There are 5 ways to turn a row about zero (a turn may also mirror it). The second row of each pair is the first, turned, with some noise. The first 35 pairs use one turn. New pairs use 2 turns, one after the other, and a turn may come again.
Known pairs, each followed by its turns in order:
 2.981 -1.609  4.864  2.519  3.817 -0.568
 1.776 -4.541 -3.287  3.277  1.615 -2.921 -> Q

 1.162  7.005  0.393  1.605 -1.739 -0.815
 1.248  2.514  0.128  0.101 -6.260 -3.228 -> Q

-0.966 -0.729  2.809 -2.013 -2.898  1.054
-0.326 -0.386  2.932 -3.634  1.775  0.705 -> K

 0.956  3.664  6.461 -2.366 -2.656 -2.259
-2.048 -4.017  2.428  1.734 -5.704 -2.781 -> Q

-1.491  3.182 -1.075  1.282 -5.184  0.998
-3.318  3.906 -0.628  0.217 -1.435  3.772 -> L

-0.334 -2.566 -2.484 -1.511 -1.650 -0.929
-1.416 -0.342 -1.551 -0.847  0.188  3.390 -> U

-0.487 -3.887 -0.024  2.657 -1.785  0.152
-2.250  0.996  0.568  1.312  1.784  3.586 -> K

-4.102 -3.403 -3.313 -0.359  3.042  5.223
-2.802 -3.735 -2.129  5.548  4.666 -0.923 -> L

-5.955 -2.527  1.084 -3.599 -4.006 -0.425
 0.079 -3.597  3.421  3.436  3.193 -5.103 -> P

-1.060 -0.963 -0.566 -0.169  4.175 -1.424
-3.091  1.830  1.981 -0.117  1.877 -0.449 -> U

 2.355 -3.351 -2.573  0.265  5.241 -2.322
-6.768 -0.413  3.224 -0.166  0.176  0.756 -> U

 2.260  1.648  0.436 -2.224 -0.695  1.377
 0.638  0.043 -0.574  3.346 -1.393  0.171 -> U

-1.467 -3.384  2.748  3.207  1.162 -2.934
-1.389  1.136  2.409 -5.370 -1.146 -1.243 -> U

-2.045 -0.131  0.730 -0.066 -1.281  1.557
-0.725  0.023  0.568  2.196 -0.137  1.798 -> L

 1.098 -0.613  3.303 -0.535  2.023  1.931
 0.922 -0.223 -3.832 -0.357 -1.138 -1.714 -> P

-0.367 -4.227 -0.230 -0.720  0.698  2.015
0.362 1.815 0.614 1.321 3.799 0.925 -> K

-0.050  0.250 -1.373  1.219 -0.484  2.364
 1.997  1.265 -0.317 -0.590 -0.417  1.819 -> Q

 0.276 -0.639  1.900  2.746 -3.984  3.198
 2.629 -2.440 -3.504 -1.706 -1.883 -2.336 -> U

-0.761  4.109  4.710 -3.637  1.024  0.183
 6.534 -0.493 -1.919  0.204  1.529 -1.949 -> P

-4.662 -1.123 -1.269 -0.935 -1.228 -0.703
 0.916  1.644 -0.241  3.018  3.345  2.238 -> L

-2.508 -1.891  2.415 -0.002 -1.742  1.986
-0.963 -0.123 -0.435  1.071  0.902 -4.172 -> P

 0.943  1.087  4.454  2.318  1.697 -2.011
 1.361 -2.655 -0.844  3.038 -0.344 -4.132 -> Q

-3.842  0.107  2.979  1.185  2.405 -3.876
 5.525 -1.565 -0.912 -0.211  0.600  3.519 -> L

-1.081  0.534 -3.241  1.207 -2.764  1.213
-3.039 -1.711 -2.824 -0.569  1.389  0.478 -> K

 4.683  1.046 -0.912 -2.043  1.578 -0.248
 0.875 -1.197  1.739  2.468 -0.561 -4.445 -> K

 5.227 -1.121  0.242 -2.844 -2.339 -1.386
 0.057 -3.945  0.205 -5.228 -0.983  0.962 -> P

1.033 0.951 3.196 4.530 2.486 3.756
-1.839 -5.484 -1.641 -0.483 -3.537  1.241 -> L

-0.164  3.798  1.479  3.700  0.698 -0.604
 2.780  1.516 -0.365  2.183 -2.289 -3.527 -> Q

-0.640 -2.405  0.485  2.385 -1.057  1.391
-3.262  0.895 -0.423  0.302  0.403 -1.939 -> P

-2.476 -2.654  1.617  0.410 -1.030 -0.755
 0.393  0.915  0.695 -0.479  1.446  3.482 -> K

-1.408  1.161 -0.827  2.351 -1.895 -1.139
 2.095 -1.604  0.556 -2.025  1.488  0.416 -> U

 0.624 -1.099 -2.441  0.682 -1.642  3.686
 2.347  1.179 -0.958 -2.141 -0.014  3.870 -> Q

-1.330  0.655  0.118 -1.005  0.452 -2.300
 2.448 -0.968 -0.807 -0.422 -1.020  0.788 -> K

-2.683  0.555 -1.766 -1.929  2.902  0.208
 1.433 -0.117  0.369  4.117 -1.832  0.779 -> P

-7.261 -1.809 -6.394  2.472  2.816 -0.373
-0.120 -0.953 -5.854  2.392  7.857  2.563 -> L

New pairs, each followed by its turns in order:
-5.256 -0.233 -2.310  3.694 -3.638  1.239
 1.599 -0.517  1.712 -0.739 -6.910 -2.856 -> Q L

-0.539  1.441 -3.750 -0.422 -1.421  1.594
-2.584  1.130 -1.518  1.433 -2.669  1.005 -> U P

 2.564  0.956 -4.029 -4.528 -0.703  1.798
 3.292  0.093  0.738  4.849 -0.528  3.456 -> K K

 1.586 -2.585  3.162 -0.970  2.885  2.349
-0.494 -3.673 -2.106 -1.971 -2.263  3.046 -> U K

-1.260 -0.195 -1.647  5.485 -2.976  2.437
-0.705  0.718  1.748 -2.006 -3.996 -5.033 -> Q L

 0.206  3.463  1.011  0.278 -2.286 -1.704
-1.778 -0.676 -2.935  2.636 -1.514  0.121 -> P Q

-1.951  2.983  1.704  0.962  1.119  1.209
 0.627 -2.344  2.792  2.249  0.248 -0.335 -> P U

-1.291 -1.537 -1.928 -0.925 -1.548 -0.019
 0.014  0.533 -1.713  0.496  2.425 -1.479 -> U K

-2.254  0.975 -0.438  3.041  2.367 -3.647
 4.094  2.338  2.962 -1.649 -0.978 -0.794 -> U K

 3.384 -1.956 -1.703  0.300 -0.848 -0.384
 1.208 -0.975  2.439 -1.356  1.635  2.385 -> U Q

 0.256  0.629 -2.376  1.480 -0.523 -2.328
-1.882  1.749 -1.372 -0.169 -1.617 -1.762 -> U U

-2.903 -1.417 -0.220 -3.176 -2.043  1.024
-0.023 -2.446  1.469  3.540 -2.258  1.227 -> Q L

-0.024  0.448 -1.658  2.253  0.110 -3.138
-1.051 -2.966 -0.044  2.643  0.562  1.405 -> U Q

-4.335 -1.411 -3.624 -4.156 -0.572  0.800
 0.832 -2.370 -1.782  4.914 -3.720  1.442 -> Q L

 3.462 -3.386 -2.945 -0.084 -0.485 -2.310
 1.626 -0.946  3.761  0.326  1.571  4.241 -> U Q

-0.060 -0.866 -0.494 -0.205 -2.681  0.749
2.517 0.375 1.342 0.333 0.253 0.674 -> P L

 1.484  1.209 -4.150  1.402  0.119  1.959
 4.819  0.697 -1.902  1.011 -0.738 -0.015 -> P U

-1.231  0.953  0.565 -2.932  4.407  0.919
 0.567  1.914 -0.710 -3.546 -1.689 -3.254 -> K L

 3.227  1.135 -1.937 -0.293  2.185 -1.813
-4.350  0.975 -0.238 -2.070 -0.409 -1.442 -> L Q

-0.519 -1.103 -1.767  3.781 -0.554 -1.971
 2.968 -1.107  1.604  1.480 -1.739 -2.207 -> Q K

 2.269  0.479  1.291  0.455 -0.772  0.225
 1.652  1.469  0.403 -1.606 -0.735  0.210 -> K U

-0.131  1.146 -0.633  1.978 -2.437 -1.122
-0.885 -2.325 -1.688 -1.650 -1.643 -0.310 -> U P

 0.539 -2.284  0.513  0.753  2.660 -3.312
-1.278  2.206 -2.875  1.186  3.054 -0.070 -> P K

 0.633 -1.815 -0.750 -0.312 -4.227 -2.555
 4.669  1.020 -2.444  0.482 -0.056 -0.947 -> L P

-2.932  0.346  0.606  2.338  0.433  0.012
 2.141 -1.931 -1.189  0.332 -0.534  2.058 -> U P

 0.402 -0.497  4.059 -2.855  3.308 -4.917
-4.672 -0.496 -1.253  0.142 -5.890  1.422 -> P P

 1.899 -0.787  0.353  0.393 -1.880  0.331
 2.261 -0.846  0.402 -0.683  1.224  0.097 -> P K

 3.942 -2.888 -1.797  1.741  2.876  2.170
 2.049 -1.410  4.156 -2.505  2.643 -3.039 -> K U

-2.507 -0.728  1.122  2.585 -0.815  0.850
-2.391 -2.277  0.045  1.999  0.207 -0.056 -> L L

 3.067 -0.599  0.557 -0.788 -1.695  2.502
-2.248  1.516  0.818 -1.462  2.516  1.493 -> U L

-3.204 -0.837 -0.867  0.914 -1.058  0.382
-2.157  0.742  0.193  2.674  0.917  0.404 -> U U

 1.477 -0.691  0.259 -1.585  0.360  1.398
-0.180  1.271  2.257 -0.295 -0.492 -0.365 -> K U

-3.031  3.198  3.319  1.374  0.839  0.401
 3.388  0.188 -1.455 -3.171 -1.216  2.789 -> L Q

-2.536  0.023  2.440 -2.741 -1.143 -0.243
-1.487  2.064 -2.309 -0.638 -2.520 -1.349 -> U L

-3.346 -1.487 -0.134  1.008 -0.198 -1.169
-0.498 -1.821 -1.039  2.854 -0.101 -1.779 -> Q Q

2.212 2.941 4.198 1.908 0.378 1.245
 2.027 -1.232 -0.885 -5.203  0.404 -1.199 -> Q Q

 2.557 -1.556 -0.832  1.335  3.204 -0.774
-1.235  3.390 -1.743 -1.000  2.559 -0.530 -> Q Q

 1.359 -4.959 -2.620  3.727 -2.756 -0.019
 2.654  0.497 -0.195  5.324  1.884  3.890 -> P L

-0.691 -3.777  1.574  6.678 -3.510  0.078
 1.111 -7.832  2.163  0.000 -1.532 -0.591 -> U P

-1.629  0.097  2.315  1.563  1.781  2.055
 0.005  2.446 -1.953  0.860 -2.769 -0.528 -> K L

 0.970 -0.141 -0.683  0.840 -3.618  1.657
 0.295  0.633  3.468  2.429 -0.851  0.772 -> L Q

-2.976  0.149 -1.885  2.873 -2.504  0.679
 0.660  0.123  3.381 -1.068 -2.000 -3.296 -> Q K

-3.831  0.303 -1.867  0.508  2.779 -2.603
-3.303  4.354 -1.499  0.714 -1.667  0.008 -> P K

-2.346  0.359  0.107 -0.957 -3.222 -0.253
-1.581 -2.099 -0.541  3.377 -0.373  0.069 -> U U

-0.266 -2.511 -1.307  4.968  0.671 -1.481
 1.488  1.710 -1.577 -0.421  4.981 -1.944 -> P U

-0.028  5.176 -2.942  4.818 -0.013  2.726
-3.466 -4.266  0.623 -0.015 -3.956 -4.248 -> Q K

 4.211 -1.000 -4.807  0.835  1.586  0.811
-4.598  2.261  2.438  0.240  3.293 -2.045 -> L Q

 0.195  2.251  1.083  3.063  0.132 -1.667
 1.937 -0.931  3.143 -1.332 -1.520 -0.925 -> U L

 3.471  5.693 -0.143  0.530 -1.531  4.004
-2.487 -4.892 -3.227 -3.714  0.443  3.120 -> L K

 0.063 -2.924  0.291 -2.018  1.161 -4.613
-0.634  3.431 -0.391  2.257  3.973  1.555 -> P K

 0.158  2.272 -0.051  0.874  0.765  0.514
-0.607 -0.265  2.377 -0.382 -0.507 -0.071 -> L P

 1.142 -4.093 -4.375 -1.282  1.844 -0.032
 2.348 -0.034 -4.601 -4.303  0.158 -0.227 -> P U

 0.821  0.053 -0.929 -2.159 -1.781  1.968
 0.025 -2.060 -1.774  2.356  0.377  1.147 -> K P

 2.416 -1.631  2.684  4.500 -0.222  3.237
 0.236 -1.641 -5.322 -3.627  1.254  1.064 -> Q Q

 0.915  1.204  1.214 -0.215 -0.186  2.218
 0.560  2.639 -0.202 -0.741 -0.356 -1.346 -> P L

-2.255 -3.199 -5.884 -2.468 -3.369 -3.000
 3.979 -2.264 -6.302  0.914 -3.534 -1.833 -> L L

 1.158 -4.581 -1.759 -2.390 -0.061 -1.341
-0.573 -1.768  3.530  1.784  3.685  2.372 -> P L

